The rows come from 4 hidden closed curves, with some noise, and rows from the same curve form a group. Each curve winds through 8 dimensions. The rows are also pushed far along 6 directions, which tell nothing about the answers.
In the rows, 128 means zero.
Some rows, each with its group after it:
[153 145 106 114 134 128  86 111  90 133 104 103 139 123 142 140 110 122
 124 136]
binok
[164 140 188 115 159 119  84 116 146 113  89 159  88 140 143 138 113 138
 174 207]
binok
[162 164 119 119  97 108  99 100 134 130 120 118 114 126 180 110  58  90
 144 135]
vif
[137 165 106 164 106 143 155  95  96 142 124 111 107 154 144 130 171 132
  79 105]
binok
[143 120 121 118 120 100 104 156  79 190 127 133 133 116 125 134 123 120
  87 111]
fedet
[150 128 138 126 110  75  89 146 167 115 145 165 179 104 123  84  52 130
 113 119]
fedet
[126 150 130 141 137 163 151  96 137  98 109 101  91 142 144 134 145 132
 171 166]
kiz
[ 96 112 104 105 147 151 176 191 157 138 201  91 139 124 102 130 147 116
 123  89]
vif
[110 125 122 141 130 152 154 127 147  99 123  97 116 140 104 155 150 145
 179 149]
kiz
[132 130 121 144 142 110 127 148 120 150 135 129 151 135 118 147 124 120
 115 118]
vif
[147 165 139  90 184 143 128 148 156  81 165 109 140 160 114 160 117 123
 157 159]
fedet
[126 119 115 171 100 123 158 116 128 127 116 120 125 146 110 144 167 142
 147 124]
binok
[115  93  98 130 121 107 106 160 161 130 153 131 195  84  91 112  67 129
 130  62]
binok
[ 91 130 125 105 190 143 173 137 152  94 148 117 122 150 125 163 156 125
 155 149]
kiz
[123 133 112 127 113 135 126  93 106 128 120 111 126 121 134 146 115 110
 147 138]
kiz
[154 139  94 148  73 118 104 103 108 118  85 120 148 138 146 122  96 108
 119  92]
fedet
[146 144 139 185  87 103 120  48 110  96  65 153 106 149 121 137 144 158
 170 182]
binok
[127 123 124 154  83 138 138  66 111  77 102 141 132 146  91 132 180 164
 143 139]
kiz
[112 122 131  85 181 112 106 145  83 117 125 130 175 119  86 181 110 133
 123 177]
binok
[129 110 147 143 145 112 127 127 110 154 108 174 118 130 129 123 154 136
  98 120]
kiz
[119 105 103 143  82 125 121 150  89 154 142 131 160 109  80 113 136 127
  90  82]
binok
[137 140 122 130 110 118 114  81 119 111 125 134 138 136 147 129 127 112
 130 139]
kiz
[137 143 118 125 142 109 110 149 163 126 141 108 158 134 167 130  82  86
 127 129]
vif
[101 109 140 185 122 104 153  93 128 181 157 171 102 116 135 101 184 146
 104 106]
fedet
[133 125 150 160 108 146 132  93 103 131  78 136  79 139 112 150 160 147
 170 167]
vif
[125 148  97 151 117 143 162 120 127 144 140  83 114 134 140 143 125 110
 144 116]
binok
[137 125 140 125 150 117 110 113 147 130 107 122 111 142 174 152 142 115
 165 160]
vif
[130 137 159 196 112 109 167 114 140 131  95 165 101 158 109 141 150 151
 132 152]
fedet
[134 145 127 113 150 157 116 107 132  85 132 110 135 131 105 143 118 138
 174 150]
fedet
[150 136 144  47 192 141 108 189 127 118 131  88 151 141 141 185  97 103
 138 180]
binok
[125 130 163 130 172  88 108 138 166 135 113 172 129 123 166 119  81 116
 127 157]
kiz
[120 141  90 112 111 149 149 162  91 128 177  91 152 135  76 134 147 124
  97  92]
vif
[166 146 138 127 113 117 112 118  97 104  94 134 117 159 103 145 153 155
 134 164]
fedet
[146 134 110 129 128 115 122 128 121 133 122 118 139 125 127 136 104 127
 138 118]
vif
[120  95 151 202 119  70 132 133 180 192 120 177 122 110 158 104 122 136
 124 104]
kiz
[112 112 138 124 167 129 130 156 161  88 158 131 164 144  89 144 165 142
 153 145]
vif
[121 113 136 132 114 105 104  86 132 100 137 173 157 112 111 104 117 126
 140 139]
kiz
[124 115 166 124 136 141 130 134 129 142 139 146  91 139 121 136 173 138
 139 150]
vif
[130 151 105 122 141 147 139 123 107 149 124  80 124 128 157 157 117 109
 118 130]
vif
[159 121 133 152 100 125 105 126 117 131  99 136 127 126  93 128 126 155
 150 126]
binok
[131 149  51 172  84 159 184 107 164  56 152  69 146 165  77 139 143 139
 197  56]
fedet
[107 104 164 158 157 100 123 121 231  87 170 171 136 115 120  83 122 138
 212 162]
fedet
[130 129 108 149 140 117 116 117 107 159 120 116 139 119 145 135 134 124
 111 117]
binok
[118 115 113 110 141 110 120 143 111 169 160 137 134 103 138 110 113  99
 111 105]
kiz
[126 140  94 104 140 166 141 131 111 130 144  80 139 124 136 140 131 120
 112  98]
fedet
[134 141 145 130 147 126 132 169 102 185 117 123 102 135 150 143 137 125
  81 136]
kiz
[124 118  84 134  97  93 130 149 113 139 127 123 179 118 121 121  92 116
  85  76]
fedet
[129 144  93 137 130 132 145 132 120 115 135  97 152 139 122 136 129 121
 125 114]
fedet
[ 99 134 128  71 206 183 146 164  97 102 139  86 141 129  89 181 135 128
 137 171]
kiz
[123 104 180 167 145  90  96 115 141 177 117 179 121 127 155 137 161 134
 120 156]
vif
[116 117 141 111 149 124 128 112 141 115 142 134 123 126 136 130 158 147
 142 152]
vif
[149 122 184 144 129 120 106 118 173 114  94 167  97 127 133 118 109 144
 174 178]
binok
[150 137 130 112 139 118 120 154 114 142 107 120 126 136 148 135 108 106
 114 147]
vif
[149 121 117  88 115 139  98 128 147  92 145 113 146 111 106 112 106 149
 156 110]
fedet
[131 145 119 164 137 117 171 161 136 180 151 115 117 154 161 135 155 103
  80 104]
vif
[111 116 101 128 113 155 131 117  75 135 136 123 149 118  85 132 161 144
  94  79]
fedet
[165 147 130  92 145 115 103 153 104 137 120 114 127 151 143 155 127 119
 112 145]
fedet
[151 124 146 141  93  82 107 110 146 127 116 167 129 117 129  98 107 155
 121 135]
binok
[156 145 109  56 127 133  89 155 123 150 160  86 127 114 194 104  92  80
  99 114]
fedet
[118 135 138 115 160 169 163 119  64 162 115 126 102 152 133 178 178 109
  79 137]
kiz
[144 126 139 142  87 134 100 102 106 105  71 142 132 122  99 135 101 146
 144 144]
vif
[119 120  74 113 124 158 139 152 118 139 141  73 165 122 142 134 138 110
  85  64]
binok
[103 120 169 202 129 116 155 100 142 177 116 179  76 142 170 109 196 122
  97 147]
binok
[115 121 162 113 188 163 139 140 153 118 137 139 111 134 134 139 133 103
 162 160]
kiz
[154 147 150 160 125 141 121  52  82 126  60 156  85 163 155 153 170 122
 137 167]
kiz
[156 142 128 140  61 114  98 101 161 129 126 136 112 113 172  78  65  94
 150 113]
kiz
[148 150 119  96 143 140 124 163 147 154 172  89 119 130 174 118 105  86
 123 116]
vif
[128 127 144 165 103 117 128 116  67 228  88 142  88 115 181 126 142 105
  54 135]
binok

New rows. What belongs after each?
[135 108 148 109 136  86  99 142 158 175 126 153 128 109 208 105  97  95
  95 120]
fedet
[136 130 119 106 129 133 115 152 165 106 144 105 146 106 137 101  71 110
 155 134]
vif
[ 99  95 175 132 184 117 120 182  78 197 131 169 138 122  99 161 170 118
  75 168]
binok
[112 123 111 106 164 121 110 125 134 103 138 115 156 125 138 142 130 113
 145 143]
binok
[111 118 160  96 183 105 130 173  99 191 144 146 120 122 167 135 154 107
  56 169]
fedet
[112 116 135 142 113 117 111 109 148  95 110 133 146 112 128 110 120 135
 147 169]
vif
[135 142  93 125 122 152 164 133 122 123 147  93 122 168 130 156 175 122
 111  75]
fedet
[138 128 141 161  88 109 130  79 116 145  99 147 103 141 163 126 169 135
 105 142]
kiz
[ 97 127 106 155 136 130 139 116 148 102 157 127 170 115 103 115 120 127
 132 111]
binok
[162 182 124  97 155 173 126  84 134  82  88  67  84 175 215 156 152 104
 152 185]
binok
[151 140 153 111 124 138  70 116 118  83 100 149 152 129 109 123  84 115
 148 159]
fedet
[140 144 143 131 136 143 105  80 145 112 106 129  98 151 191 130 140  97
 157 143]
fedet
[147 166  92 147  86 148 144  83 127  87 118  83 128 162 135 149 140 127
 148 114]
kiz
[ 90 124 131 148 171 158 179 157 139 152 162 114 129 132 125 145 166 120
 101 124]
binok
[106 118 161 106 172 116 110 112 148  82 138 166 148 122 105 135 121 141
 158 181]
fedet
[132 117 139 116 154 147 129 151 122 138 124 119 117 142 136 141 182 134
 108 136]
binok
[109 115 127 185  75 116 143  56 193  38 119 164 136 127  89  86 133 173
 203 127]
fedet
[119 103 163 122 132 111 119 130 159 135 153 170 124 106 114 108 116 145
 149 133]
vif
[105 123  96  97 160 162 163 166 191 115 199  65 155 135 153 148 144 111
 132  76]
vif
[110 114 111 161 153 100 127 130 166 148 155 136 167  95 126 116  92 134
 133  98]
binok
[119 116 147  85 131 140  75 129 107  85 113 152 159 102  87 116  98 136
 122 159]
binok
[ 88 111 130 153 205 114 167 150 179 156 177 126 125 145 159 146 188 110
 139 133]
binok
[149 133 128  89 128 135  69 125 121 115 119 106 154 129 150 150 109 111
 130 131]
vif
[134 141  99 158 111 110 141 121 125 150 133 112 135 133 158 114 127 112
 108 105]
fedet
[103 144 107 101 189 160 157 169 141  89 173  79 160 144  89 172 127 106
 164 152]
vif
[147 149 106 139  76 110  98  90 143  93 104 127 153 117 148  99  49 107
 145 115]
fedet
[109 132 104  97 156 136 139 159 129 125 188 102 153 113  99 125 123 123
 123 119]
binok
[ 92 116  92  98 172 144 138 148 107 113 161 105 181 112  91 145 150 143
  91 103]
binok
[126 131 123 108 104 166 118 128  64 136  95 114 112 135 124 144 140 104
 104 126]
fedet
[133 127 130 103 158 140 132 154  82 150 111 101 128 146 127 184 161 119
 111 160]
binok
[147 145 133 111 153 138  96 109 136 120 104 119 115 136 183 127 128 115
 121 142]
binok
[147 130 117 100 117 140 129 146 104 106 105 113 133 134 106 132 124 135
 122 138]
vif
[104 133 143 155 156 130 168  96 142 109 117 145  92 158 132 154 169 130
 163 161]
kiz
[102 112 160 114 223 149 157 150 170  87 133 135 133 158 121 170 175 138
 161 169]
kiz
[132 118 162  89 158 172  96 134 115  79 100 145 134 122  83 141 105 124
 172 172]
kiz
[141 126 156 148 117 104 120 141 101 182 130 165 105 137 131 113 169 134
  71 128]
binok
[102 113 137 180 114 118 163 139 137 177 120 152 113 127 157 115 139 103
  93 108]
fedet
[127 102 143 148 131 124 119 126 151 149 125 145 121 109 126 118 128 140
 151 118]
fedet
[143 135 133  77 188 109  95 168 111 170 152 120 137 112 141 148 101 117
 105 143]
binok
[110 120 156 170 141 118 149 129 162 144 153 166 106 137 133 102 178 135
 112 133]
binok
[135 132 118  88 146  97  89 132  93 137 118 121 166 110 136 152  78 114
 113 154]
binok
[109 103 135 129 102 115 122 140 134 138 119 140 123  93 112 108 101 144
 133 131]
kiz
[168 174 145 152  93 147 138  89 120  77  57 123  86 185 136 156 130 130
 155 173]
fedet
[133 124 142 148 156  93  95 111 213  59 159 164 174 135 110 107 104 136
 205 142]
fedet
[142 121 133 104 142 153 111 145 130 114 116 112 127 138 137 133 158 131
 124 135]
binok
[138 130 152 164 106  96 117  89 143 108  91 171 124 140 127 128 123 145
 142 153]
binok
[135 127 123 165 115 103 159 133 124 129 137 142 129 149  85 130 176 169
 120 125]
fedet
[110 107 166 135 181 138 139 159 166 142 139 154 119 120 126 133 121 113
 152 145]
kiz
[146 150 116 125  78 125 131 116  74 129 111 133 119 128 103 112 111 134
  93 130]
vif
[166 163 156 108 164 130  91 126 121 117  94 115 119 159 167 168 106  95
 153 198]
binok
[164 176  71 159  57 163 162  79 118 150 129  54  85 150 192 119 152 121
 106  62]
vif
[ 86 102 161 163 203 105 174 178 193 159 178 150 129 150 148 146 193 117
 123 150]
vif
[133 119 122  98 125 137 130 129 136  95 128 114 130 127 123 121 138 142
 141 138]
vif
[143 124 141 111 124 117  98 150 134 117 142 147 146 127 105 111 119 132
 117 127]
binok
[136 112 128 144  95 116  92 112  74 134  91 164 151 128  86 136 135 139
 107 107]
fedet
[102 125 109 200  80 139 176  83 137  96 111 135 119 140 104 106 170 145
 152 116]
fedet
[147 137 153  78 150 134 106 122  91 147 109 133 104 122 151 147 114 127
 117 161]
vif
[121 115 127 185 106 126 143 107 207  88 122 136 140 120 109 116  91 138
 202 114]
binok
[121  85 158  96 159  93  81 138 136 143 130 163 152  95 127 126 120 144
 138 154]
vif
[137 157 107 160 104 167 180 108 127 122 101  84  89 171 149 162 163 122
 134 116]
vif
[140 130 129 153 113 117 111 108 147 151 132 121 123 140 173 132 150 120
 126 110]
vif
[157 156  96 108 117 114 134 145 123 132 162  98 147 132 115 131 107 138
 109 102]
binok
[157 124 116 133  79 125  97 131  61 164  84 124 133 112  94 142 105 139
 105 111]
binok
[134 131 127 121 130 144 133 154 154 136 149 102 118 133 152 120 127  99
 136 128]
binok
